All groups share one centre, and each spreads out both ways along 12 directions, with some noise.
In the rows, 128 means zero.
Some rows, each with its group after it:
[133 148 128 113 157 151 114 102  91 154 124 111 158 135 141 115 157 119
 131 125]
q534
[ 98 121 152  99 155 163 138 149  81 108 115  94 166 150 113 125 117 162
 152 139]
q534
[167 114  92 120 133 130 116 116 114 143 118 100 152 126 159 131 154 146
 197 130]
q534
[ 95 149 181  80 156 116 171 135 124 114  74 140 117 115 103 101 131 129
 113 119]
q506
[130  97  67 170  99 119 106 109 100 114 118 156 151 127 177 180 113  82
  65 132]
q280
[106 139 173  98 167 179 121 164 131 156 131 135 158 142 135 135 112 186
 130 132]
q506
[120  83 101 126 111 131 116 100 144 123  98 103 185 111 155 133 149 110
 134 167]
q534
[108 195 165 130 169 167 130 110  82 127 131 118 177 138  77 104 120 143
  84 121]
q560
[118 128 138 147  84  96 121 141 123 135 126 178 125  63  86  95 171 145
 118  86]
q506
[151 157 116  95 142 123 163  79 137 102 101 153  82 167 126 107 109 112
 106 143]
q560
[151  99 152 104 129 123 146 105 111 163 109 104 153  96 131  96 203 155
 196 142]
q560
[107 183 100 133 143 115 140  95 111 112 109  85  93 136 132 111 147  34
 117  94]
q560
[142  93  69 123  91 181 127  58 136 118 118 139 109 158 195 129 180 124
 137 155]
q534
[112  71  99 125 127 145 113 110 130 155 129 144 116 137 167 145 152  93
  95 140]
q280
[114 162 149 117 168 127 157 140 102 101 114  96 140 157 112 144  91 118
 117 132]
q506
[ 75 153 190 138 125 159 176 123 134 128 121 132 134  94 112 119 167 125
  99 134]
q534
[101  96 166 115 142 147 109 160 137 176 154 157 159 118 141 133 169 113
 100 157]
q560
[127  98 185 124  99 126 141 133 117 165  79 145 204  43 168 131 161 191
 154 142]
q280
[156 144 123 102 170 162 128 122  94 163 146 132 106 170 184 144 161 113
 148 129]
q534
[119 133 155 134 127 158 124 138  92 135 166 101 146 154  85 116 103 190
 143 119]
q280
[120 128 127 130 154  74 123 190 168 108 112 130 174  89  76 141 177 102
 123 120]
q506
[138 105 133  94 123  77 173 139 160  80  75 174  89 130 107 140 204 125
  97 118]
q506
[ 97 111 131 112 107 170 102  87 127 142 121 152 148 128 124  88 150 144
  88 136]
q534
[133 117 125 108 131 109 149 128 206 130  55 117 151  97 193 159  74 135
 145 158]
q560
[112  77  64 134 133 110 109 128 121 127 109 155 112 125 171 162 135  52
  84 126]
q280
[116 175 108 134 137 176 105  86 125 148 124 108 135 139 156 115 140 114
 115 105]
q560
[109 134 146 103 119 114 131 147  94 143 107 149 110  86 134  89  87 141
 168 102]
q506
[186 167  85 152 109  83 136 122 151 134 130 163  72 118 151 139 108 117
 143  91]
q534
[136 116 167  99 120 122 189 127 163 116 108 147  78 157 126 145 148 164
 116 138]
q506
[129 171 134 150 144 147 134 103 148 143 155  82 135 141  92 109 122 132
 135 125]
q280
[138 172 155 126 169 156 167 111 141 186 172  95  79 151 182 136 150  67
 162 151]
q506
[148  91 108 103 115 180  98  97 112 142 139 133 135 174 147 119 155 189
 141 139]
q506
[110 158 144 148 111 182 137 121  98 131 139 100 115 159 153 148  72 181
 127  97]
q560
[128  65 121  72  97 145 136  82 181 144 109 121  82 176 183 110 110 144
 145 166]
q560
[158 153 106 178  72 119 135  93 193 148 161 140  89 102 117 114 156 139
 145 111]
q534
[120 154 139 124 148 169 123 125 193 171 110 116 151  98 130 114 106 187
 151 116]
q280
[114 172 118 158 129 141 111 140  87 130 146 152 133 121 137 141  74 110
  96 103]
q506
[150 126 147 161 117 119 188 108 120 127 158  78 107 174 156 178 103 108
 129 168]
q506
[128  86 145 112 108  82 125 157 136 115  89 128 198  96 155 149 103 121
 131 172]
q280
[ 98  93 176 106 104 127 163  92 179 145 128 115 102 142 113  99 114 131
  97 164]
q280
[123 208 171 123 125 109 187  90 119  77  98 108 119 153  91 108  67 115
  88 136]
q280
[115 202 165 105 165 165 152 119 137 139  95 121 127 114 115  99 112 166
 140 101]
q560
[121 107 111  98 111 109 109 131 185 132  99 174 119 109 144 109 111 124
 117 134]
q280
[108 135 166 139 142 147 144 170 105 155 113 106 161  94 174 175 126 145
 150 115]
q560
[107 126 146  96 120 160 128 120  77 110 106 150 128 149 119 102  95 185
 116 111]
q534
[ 81  97 135  99 183 152 114 167  66 153 104 135 148 101 129 127 163 120
 132  96]
q280
[124 103  96  92 115 109  97 159  90 101 113 176 107 134 111 102 103 153
 141  96]
q560
[ 89 153 115  80 189 152  91 132 112 115  94 121 179 154 122 111  92  92
  89 134]
q534
[137 135 149 143 108 123 174  62 135 114 113  65 145 149 111 121  91 138
 116 161]
q560
[134  79 138 100 135 100 150 132  87 123 105 104 143 127 136 131 188 109
 159 148]
q506
[142 135 139 114 139 178 113 129 166 162 190 149 104 184 120 116 117 179
 131 146]
q560
[119 152 119 168 106 143 123 141 155 127 161 172 111 139 142 165  99 117
  68 124]
q534
[ 90 140  97 107 124 176 146 144 153  77  80 182 104 119 164 140 135 134
 125 120]
q534
[140 176 143 193 109 128 162 159 150 129 139 128 140  72 123 165 125 167
 153 102]
q534
[114 115 111 106 101 181 125 111 106 122 115 141  70 188 201 150  64 164
 113 111]
q560
[ 95  93 114 110 104 130 115 131 167 131  99 173  96 107 109  99  77 174
 105  98]
q280
[ 89  91 153 110 118 138 124 162  50 127 155 172  87 144  93 109 142 147
 108  93]
q280
[113 118 159 135  94 106 141 146 127 127 116 128 139  92 106 116  64 178
 142 121]
q506
[136  65 120 128  70  68 137 137 153  94 110 157 120 116  94 130 150 150
 111 131]
q506
[114 108 117 114  92  85 104 129 117 107 128 186 122 127 128 111 144  62
  71 141]
q280

New rows. What belongs after each?
[126 132 135 168 108  87 153 130 153 137 107 115 140  60 106 131 132 127
 138 108]
q280
[116 136  84 161 151 127 149  85 151 146 128  95  89 121 122 133 154  60
 106 105]
q280
[ 85 145 190 112 143 143 127 139 124 183 159 151 114  99 105  81 181 101
 113 119]
q506
[155 169 128 126 106  97 110 158 134 139 117 219 126  68 169 126 186 103
 130 108]
q280
[159 115 152 107 139 147 118 135  82 143 167 208 138 146  89 101 167 189
 115 148]
q560
[105 101 134 164 115 136 150  81 104 136  79 119 185  94 176 171 123 102
  59 150]
q280
[154  78  72 121  99 154  79 114 130 154 160 155 118 149 169 122 178 136
 154 136]
q534
[133  75 164  72 117 125 148 122 141 143 155 175  75 173 102  88 143 154
 124 166]
q560
[141 167  94 179 138 165 128  61 113 143 109  89 179 114 160 154 135 115
 104 123]
q280
[135  89 120 159  82 158 117 141 146 160 175 165  99 151 199 186 115 147
 103 138]
q560
[121 185 107 153 137 123 143 171 146  88 115 152 114 117 117 154  73 131
 119  94]
q534
[162 129  83 138 100 108 125 104 131 100 118 133 123 142 123 126  88 149
 137 128]
q560
[136 153 179  84 196 132 130 151  75 168 106  90 177 132 133 123 100 160
 159 123]
q534
[127 154 132 122 133 142 155 105 104 127 124 150  86 138 142 121 167 104
 117 113]
q534
[ 96 109  81 130 140 130 117 102  96 116  90 145 121 125 144 136 118  76
  67 109]
q280
[116 151 204  91 155 167 143 108  92 172 105 117 157 133 129 103  97 197
 118 128]
q534
[116 143 143 128 156 109 167 183  92 107 116 120 128 102 126 154 158 106
 170 113]
q534
[126 124 144  90 149 104 168 149 143  78  74 142 128 148 103 152 150 146
 101 126]
q506
[118 134 153 125  93 137 168  87 162 116  82 123 131 109 128 111  95 180
 123 135]
q534
[135  92 133  95 133 138 101 119  65 143 147 144 152 140  97  84 189 150
 145 135]
q560
[ 95 100 159 170 100 106 166 121 111 159 128 139 108  62 107 125 176 120
 103 100]
q280
[161  91 130 141 100 150 120 123 139 136 166 183 146 169 142 163  82 193
  87 179]
q560
[ 95 115 160 133 115 124 114 148  79 121 144 149 157 115  64 107 168 143
  87 107]
q506
[103 162 164 133 107 150 179 116 140 119  87  97  95 133 165 151  49 165
 122 105]
q560
[111 179 119 139 131 138 130 172 113 104  95 181 130  75 128 135 123 161
 134  74]
q534
[132 103 161  83 118 113 138 136 186 147 139 120 111 141 121  95 131 142
 166 161]
q280
[104 117 182 104 170 145 152 141 120 132 117 100 173 144 116 145 158 134
 109 159]
q506
[126 155 132  98 177 136 124 105 131 136  88  75 185 130 130 112 109 119
 141 144]
q534
[109 116 105  89 132  80 108 158 112  85  48 181 154  74  95 101 158 118
 112  90]
q506
[131 109 155 102 116 130 166 106 176 118 119 126  99 168 118 126 135 155
 109 154]
q506
[104 133 115 153  79 117 115 136 132 135 129  98 104  90 121 105 125 140
 164  66]
q560
[ 85 104 120 137 141 108 131 157 167 143 128 124 106  96  84 121 108 111
 117 101]
q280
[138 118 157 177  78 140 127 129 180 177 211 162  91 143 129 146 120 154
  87 140]
q534
[121 104 134  87 131  84 144 124 149 170 124 136  67  96 160  82 174  38
 175 139]
q506
[124 147 108 116 120 128 137 119 106  91  63 156 135 113 149 130  79 154
 117 106]
q534
[125 115  67 100 126 123  84 140 121 129 104 212  94 112 161 112 152  99
 111  92]
q280
[135 134 149 103 134 152 130 117  79 142 142 139 104 173 132 116 106 163
 120 121]
q534
[117 136  96 152 120 145 101  82 149 150 118 148 164  93 155 121 193  69
  83 136]
q534
[101 136 125 123 118 146 109 105 105 111  80 125 193  93 112 103 111 160
 109 119]
q534
[121 180 163 117 173 114 160 179 182 138 108 163 126  97 129 148 103 124
 121 129]
q560
[129 127 208 162  93 112 149 143 128 189 164 167 118  97 125 143 115 168
  84 122]
q534
[121  92  94 135  99 143  90 138  89 117 141 141 136 155 151 147  98 137
 111 119]
q560
[118  59 132 100 105 136  91 157 105 134 111 166 174 112 127 125 160 191
 132 128]
q506
[164 127 101 135 114 129 131  73 110 129 123  79 147 157 139 125 113 143
 150 143]
q534
[142 151 159 166 151 152 119 122  69 190 166 128 174 125 166 168 165 111
  89 130]
q534
[105  74 164 106 103 116 172 121 156 134 143 124  81 138 126 115 175 103
 134 166]
q534
[148  84 159 150  66  91 126 119 166 178 149 168 116 105 145 137  99 159
  96 144]
q534
[177 162 134 137 119 110 154 149 102 114 129 136 123 133 164 159 122 150
 177 127]
q280
[ 87 154 139  93 130 169 150  92 126  96 119 128  89 168  90  74 123 138
 108 122]
q534
[ 67  92 150  97 127 123  94 155 162 158  86 195 168  60 133 102 141 113
  71 127]
q280
[122 141 184 162 100 130 188  86 115 132 117  66 152 111  91 121  98 183
 130 134]
q280
[173 140 113 185  88 150 131 122 127 131 170 118 133 149 125 165 100 210
 149 116]
q506
[123  83 153  69 123 130 112  79 185 182 118 133 124 147 147  81 132 121
 105 170]
q534
[131 156 187 146 111 106 192 109 167 147 133 107 102  93  90 105 168 144
 143 123]
q506
[176 149 111 142 116 126 160  90 100 100 109 139 132 148 132 142  88 172
 126 140]
q560
